There are 4 nested groupings, the coarsest first. Each group lies inside one group of the grouping before and may be the whole of it. The rows also spread widely along 9 directions, which tell nothing about the answers.
Known rows, each followed by its group in each grouping:
[ -2  16  -8  -5  -4   3  30  21   0  -9  -2   6 -10 -23 -16  -2  -3  16
 -10]
zata vul Vido k398
[  0  14   6   7  -9 -21  22  23 -13 -20   7  28 -18  -4 -22  -9 -13  38
   1]
zata pak givod k315
[ -5  11   7   0  10 -11   2  11 -19 -12  15   9  -2 -14  -3  -6  -5 -14
  -1]
sur gug lik k25
[  2 -24 -11 -12 -23 -25   1 -11  12  19  17   3  -9  38  28  20 -15   2
 -19]
lunid zaka dolo k682
[  2   1   2   9 -22  -2 -33   0 -14  29   4 -12  12   0  47  17  -3 -32
 -24]
lunid zaka dolo k297
[-12  -6  -2 -11  34   0  18 -10 -11 -38   6 -21 -34 -10  -5  -8  -7 -17
  26]
zata paga zepeb k801
[-13  17  12  -1 -17 -52 -21  -8   1   7  -6 -15   2  -6  25  34  -4 -33
 -14]
lunid gov ked k737
[  8   6  -6  -7   2  13  10  16   3  23   8  11   4   5  11 -12   3 -20
 -27]
lunid gov Lome k239
[ -5 -33 -26  -6  12  30  18  -1 -18 -14  26 -10  -4  11  30  -7 -11  11
  17]
zata pak Pinud k393
[ 14 -44  -1   4 -12  -6   8  -1   2   6  31  -5  -2  43  25   9 -10  -2
  21]
zata pak guku k704
[ 10  -2  18   8   1  -9  15  36 -10 -14  26  24  22   1 -16  -6   8 -13
  21]
sur gug pozaf k985
[ -6  12  24  -8   3 -60  -4   0  10  17   2  -2 -38  -4  -1   5  -8 -33
 -29]
lunid zaka pumaz k941
[-13  26   0 -12  17 -20  -1 -14 -14 -29   4  11 -27   8 -19 -10 -19  -1
  -6]
sur gug lik k727
[ 20  35  40  22   0  -8 -41   4 -23   3   3  -4 -10   4  -4 -16 -10 -44
 -13]
sur kuf gegos k927
[ 17  -9   3  12  -2  28  13  18 -20 -10   6  -9  -7 -15  15 -22  -3 -10
  16]
lunid gov ked k187
[-16   8 -11  -9   9   4   3  -6 -20  -5   9   2 -46 -12   2 -12 -23  17
 -26]
zata paga zepeb k761
[ 12  21  13  10 -20 -15   1  12  -9   6  -7   3 -33 -14   1 -12 -13   4
 -22]
lunid gov satak k894
[ 15  17  19   5 -21 -41 -12  -9  12   2   7  16 -32  43 -18  -4 -23   1
 -21]
sur gug sige k253
[-20 -24 -24 -24  12   4   6   1  -3  22  33   3  -3  13  28   6  -8  -7
 -29]
zata vul Vido k686
[ -6  11  11  -1  -1 -25   4  34 -12   4  12  29  26  -4   1   5  11 -20
  -2]
lunid gov Lome k178
[-22  -6 -18   0 -21 -14  -6   3 -23   3  21   1   0 -24  34  19 -18  26
 -25]
sur gug lik k25
[  6 -14 -15   7  -9  36   1   9 -38 -15  14   2  12   4  28  -6  -7   9
  19]
lunid zaka dolo k682
[ -5  10  -8  -4   8  11  12  20 -20 -12  18  21  16  -5  -4  -9  -2   1
   0]
sur gug lik k727
[ 15 -17 -22   0  -4  38  -4 -16  -9  -6  16  -3   0  50  16  -4 -17   2
   9]
zata vul Vido k686
[  3   5   0  12  -4  23  -3  25 -22   6  14   3  15 -16  15   0   4 -13
  -6]
zata paga zepeb k801
[  0  18   7   8  -3 -19 -24 -28 -24 -31  -3  -2 -20  39  -4   6 -20  -1
  22]
zata pak guku k704
[ 13  -7  18  25 -19   5 -20  15 -14  16  11 -19  -8 -17  27   4  -8 -26
  -7]
zata paga zepeb k761
[ -5  11  10   7   3 -16 -11  -1 -29 -39   1  11  11  13   0   4  -4 -13
  39]
lunid gov Lome k239
[  0  41  -6 -13   0 -11 -18 -13  10   7  -2   8   0  33  -9   5  -6 -25
 -37]
sur gug sige k253
[-17  -3   3 -19  11 -41  -7  -9  -7   4  20  15 -14  25  10   6  -7 -21
 -12]
lunid gov ked k187
[-21  35 -10 -18  19 -15  -4  -7  -1   3  -3   1 -14  -3   0   4  -4 -15
 -37]
zata pak givod k315
[ -5 -25 -12  -5 -14 -23  23   3   8  -8  18  -1 -12  14  14  15 -14  26
   6]
zata pak Pinud k393

New rows, each followed by its group in each grouping:
[  6   1   0   2  -1   7   2  27  -2  15  21  16  35  15   6  14  13 -27
  -3]
zata paga zepeb k801
[ -3  10   1  10  -8   8 -15  13 -19  13  12   2   1 -11  19   5  -5 -11
 -22]
zata paga zepeb k801
[ 19  19   0 -12   7   8   1  -3   9  11  -1  11  -3  42  -9 -11   0 -33
 -17]
lunid zaka dolo k682
[ -3  17   4  -2   2 -12 -14  -3 -23  11  24  30 -30  17  -6 -23 -23   6
 -40]
sur gug lik k25
[-18  -3  -6  -3   9  -4  -9   1 -29 -15  21  -1   0 -12  20   1 -11  -8
   1]
sur gug lik k727
[ -5  16   7  -7  12 -11  19  13 -11 -11  11  10 -48 -23 -20 -32 -17  12
 -25]
sur gug sige k253
[-17   5  15  -2  -5 -61  -5  -9 -20 -24   4   7 -41  -1   0   7 -20   8
   7]
lunid gov satak k894
[  7   6 -13  11 -29  15  13  27  -4   4   5   8  19 -10   9  16   0  22
 -10]
zata paga zepeb k801
[ 27 -21  -1  -2 -16  -5   9 -12  29  18  18  -5 -23  47   8  -6 -21  -8
 -17]
sur gug lik k727
[  9  40   9   6  -7  -6 -19   9 -15  14  10  34   3  18 -15 -12  -9 -10
 -37]
sur gug lik k25
[ -7  13 -11  -7   3   3  -1 -16   4   3  -5 -25 -31 -10  13   5 -13 -10
 -28]
zata paga zepeb k801
[ -6 -23  -3   6  -5  -1 -24  -1 -37  -1  26   0   8  16  44   7  -9 -16
  14]
lunid gov satak k894
[  8  -7 -10   0  -9  12 -22 -18 -13  -8  18  -4  15  44  23  11 -15  -6
   4]
sur kuf gegos k927
[ 11   5   1  11 -10  17 -17   3 -15  13  13  -4  -2   0  21 -10 -13 -15
 -21]
sur gug lik k727
[  4 -26 -20   9  -1  46  11   3 -23 -10  13 -32  -6 -18  44  -8 -11   6
  13]
zata pak Pinud k393
[ 23 -12   1  19 -28  12 -14 -24   3  -7   1 -37 -28  13  28   0 -26  -4
   0]
sur gug pozaf k985
[  2  34   8   7 -12 -11  -3  18 -12   6  -3  13   2  -9  -7   3  -1   2
 -19]
zata pak guku k704
[ -7 -38   6   5   1 -13  16  17 -19 -20  27  -9 -11 -17  17   2 -10   4
  30]
zata vul Vido k686
[ -5   8  13   6  14 -13 -20 -10 -28 -25  12  -5  -7   4   5  -3 -11 -28
  16]
sur gug lik k25
[-15  18 -19  -2 -14   1 -16   0 -29   1   3  11   8  -4  24  13 -10  11
 -21]
lunid zaka pumaz k941
[  0 -28 -10  -7   1  -8  27  16  -6 -17  35  21  16  19   1   4  -5  13
  21]
sur gug lik k25
[ 16  -4  10   1 -11 -22  21   3  11 -18  -8  -9 -15   8  -5   4  -5  -7
  22]
lunid zaka dolo k297
[ -6   5  11  -1  29   7  17  31 -19 -12  16   2   3 -30  -8 -10  13 -32
  12]
zata paga zepeb k801
[  9  28  19  -3  10 -12  25  36   6 -14   2  12  20 -16 -31  -2  13 -20
   2]
sur kuf gegos k927
[  0   1   5  -8  11 -13  10  -4 -13 -22   3   1 -25   9  -4  -9 -10 -10
  13]
lunid zaka dolo k682
[  1  -3  12  17  -4  -1  -6   6 -32 -29  11 -13 -23 -21  10 -15 -17   1
  17]
sur gug sige k253
[ -2 -36   9  17  -4  -9 -11  -1 -26 -17  25 -21 -10   1  39   6 -15  -7
  30]
zata pak givod k315
[ -5   2 -14  -8  23  32   5  -2 -18 -16  11 -17   5 -12  16 -11  -3 -25
   4]
sur gug lik k727
[-15   2   6 -12   4 -44  23  14  -1 -19  17  19 -11  -8 -16   5 -10  10
   1]
sur gug lik k727
[ -3  -4  -7   3   5  15  -7  -2 -10  -4   7 -25   2  -9  25  12  -1 -26
   3]
zata paga zepeb k801
[ -2  12   4   7 -17 -21 -26  -4  -3   2   4  -2  13  21  12  33  -4 -22
  -3]
zata paga zepeb k761
[  0  -1  21  16   8  -1  -8  23 -37  -9  22   9 -13 -16   1 -15  -6 -13
  11]
zata paga zepeb k801
[ 12   0   3  -3  11   2  -8 -23   4  -8   4 -14 -30  39  -2  -3 -15 -27
   4]
zata paga zepeb k761
[ 24  10  26  14   1 -19   4  11   2 -15   3   5  -7  27 -20  -8  -3 -22
  25]
zata pak Pinud k393
[ -9 -24 -12 -11 -11 -24  19   2  12   8  23   3 -18  11  13  19 -13  18
 -15]
zata paga zepeb k801
[  4 -18 -11   2  -1   5  -1  -4 -15 -21  21   6  16  45  13   8  -8   2
  32]
zata pak Pinud k393
[ -3 -16  15  -6   9 -34   7   7   1   5  28   1 -18   0   5  -3  -8 -22
  -8]
sur gug lik k25
[ -2   5 -18 -10   0   9   0 -12  -9  -2   3   8 -13  22  15  -9 -14   3
 -16]
lunid gov Lome k178
[ 30  35  24  19 -12   4  -5   6  -2  -4 -22 -17 -11  -7  -4 -12  -3 -34
   1]
lunid gov ked k737
[  1  -8  -9   2 -11   4 -15 -22 -21 -15   1 -17 -18  14  31   4 -20  -3
   7]
lunid zaka dolo k682
[  9  30  -3  -3  18  20  19   7  -7 -16  -7   4 -19   0 -21 -25  -5  -3
  -6]
zata pak Pinud k393
[  7   0   2  -4   0 -13  19 -14   7 -18   1 -14 -55  -3  -8 -17 -29  12
  -8]
sur gug lik k727
[ -7  21   7 -11  27 -13   7   3 -14 -28  -2   5   3   2 -13  -5   7 -35
  21]
lunid gov ked k187
[ -5   0  12   7  -3 -27  -1  -1 -20 -26   6  -5 -11   3   1  10  -9   0
  27]
zata pak guku k704
[-18  10 -11  -1 -19  -8  -6  23 -34   1  12  23  24 -17  23  16  -1  14
 -14]
lunid zaka dolo k682
[ -4  -2   3  22  -9  15  -6  11 -44 -30   7  -7 -18 -29  13  -5 -18  18
  21]
zata paga zepeb k761
[ 24  40  12  17 -24  -1  -9  -6   9 -12 -19 -11 -15   2 -15  -2 -12  -9
 -12]
sur gug pozaf k985
[-18  11   1  -4  20  -4 -20  -3 -31  -7  13  -6   8   0  18   7   2 -32
   5]
zata pak guku k704
[ -3 -27  13   9 -15 -31 -12   2 -16  15  35   3 -25  -1  29  -1 -24   2
 -18]
sur gug lik k25
[-10   7   5  -3   0 -34  -6 -18 -13 -33  -4  -7 -17  10   6  11 -13  -9
  21]
lunid gov ked k187
[  0  26   7  -6  12 -10  23  28   4  -8   2  15   2 -12 -27   1  10 -13
  -6]
zata paga zepeb k801
[ -3  20   4  -9  21 -18   4  -3  -7 -18   8  20 -17  31 -23 -11  -9  -6
   0]
zata pak givod k315
[-36   0  -6 -24  26 -41  32  18  -6 -19  19  16 -16 -24  -9   5  -1  13
  -6]
zata pak givod k315
[-30  27  -1 -17  15 -27   2  17 -29 -11   5  25   7 -23  -3   5   6  -9
 -11]
lunid zaka dolo k297
[-13  -4 -10  -6  -7 -29  10   5  -3 -16  15  14  16  21   5  25  -4  13
  13]
zata pak Pinud k393
[  4  10   1 -20  15 -21  34   9  15 -12   2  20 -10  20 -27  -8   4 -11
   3]
lunid gov ked k187
[  9   3   3  -9   1 -16   5 -10   7   4   7  13 -25  36  -3 -13 -13 -10
 -12]
lunid gov Lome k239
[  1   3  13   2  -7 -33  -7  13  -8  -7  24  25   7  26  -8   4  -6  -9
   2]
sur gug sige k253
[ 16   7  16   6  13   9  -5  10 -28 -16   9  13  -4  20  -6 -23  -2 -27
  22]
lunid zaka dolo k682
[  7 -15  -8   0 -19  -9  28  18 -11  -9  15  21 -17   8   3  -8 -14  36
   7]
lunid gov satak k894
[  0  -9  -2  -5   9   1   4 -15  -3  -8  15 -15 -40   2  10 -16 -19  -7
 -11]
sur gug pozaf k985
[  9 -14  12   1  13  -1  12  -7 -14 -27   0 -22 -38  -6   8 -20 -12 -19
  28]
lunid zaka dolo k297
[ 20   9  -6   8 -18  22  -8  13 -10  26   8  14   5  19  15 -10  -6  -8
 -27]
lunid zaka pumaz k941
[ 24 -25  16   1  12   4   3  -1   5  -4  24 -18  -5  28  10 -10  -6 -38
  17]
sur kuf gegos k927
[  7  12  26   9   3 -21 -22  -1  -2   3   5 -23 -21  -6  11  -6  -7 -49
 -12]
sur gug sige k253
[ -8   5   1   2 -20 -27 -12   7  -1  19  14  10  -1   7  13  23  -8   1
 -28]
zata paga zepeb k801
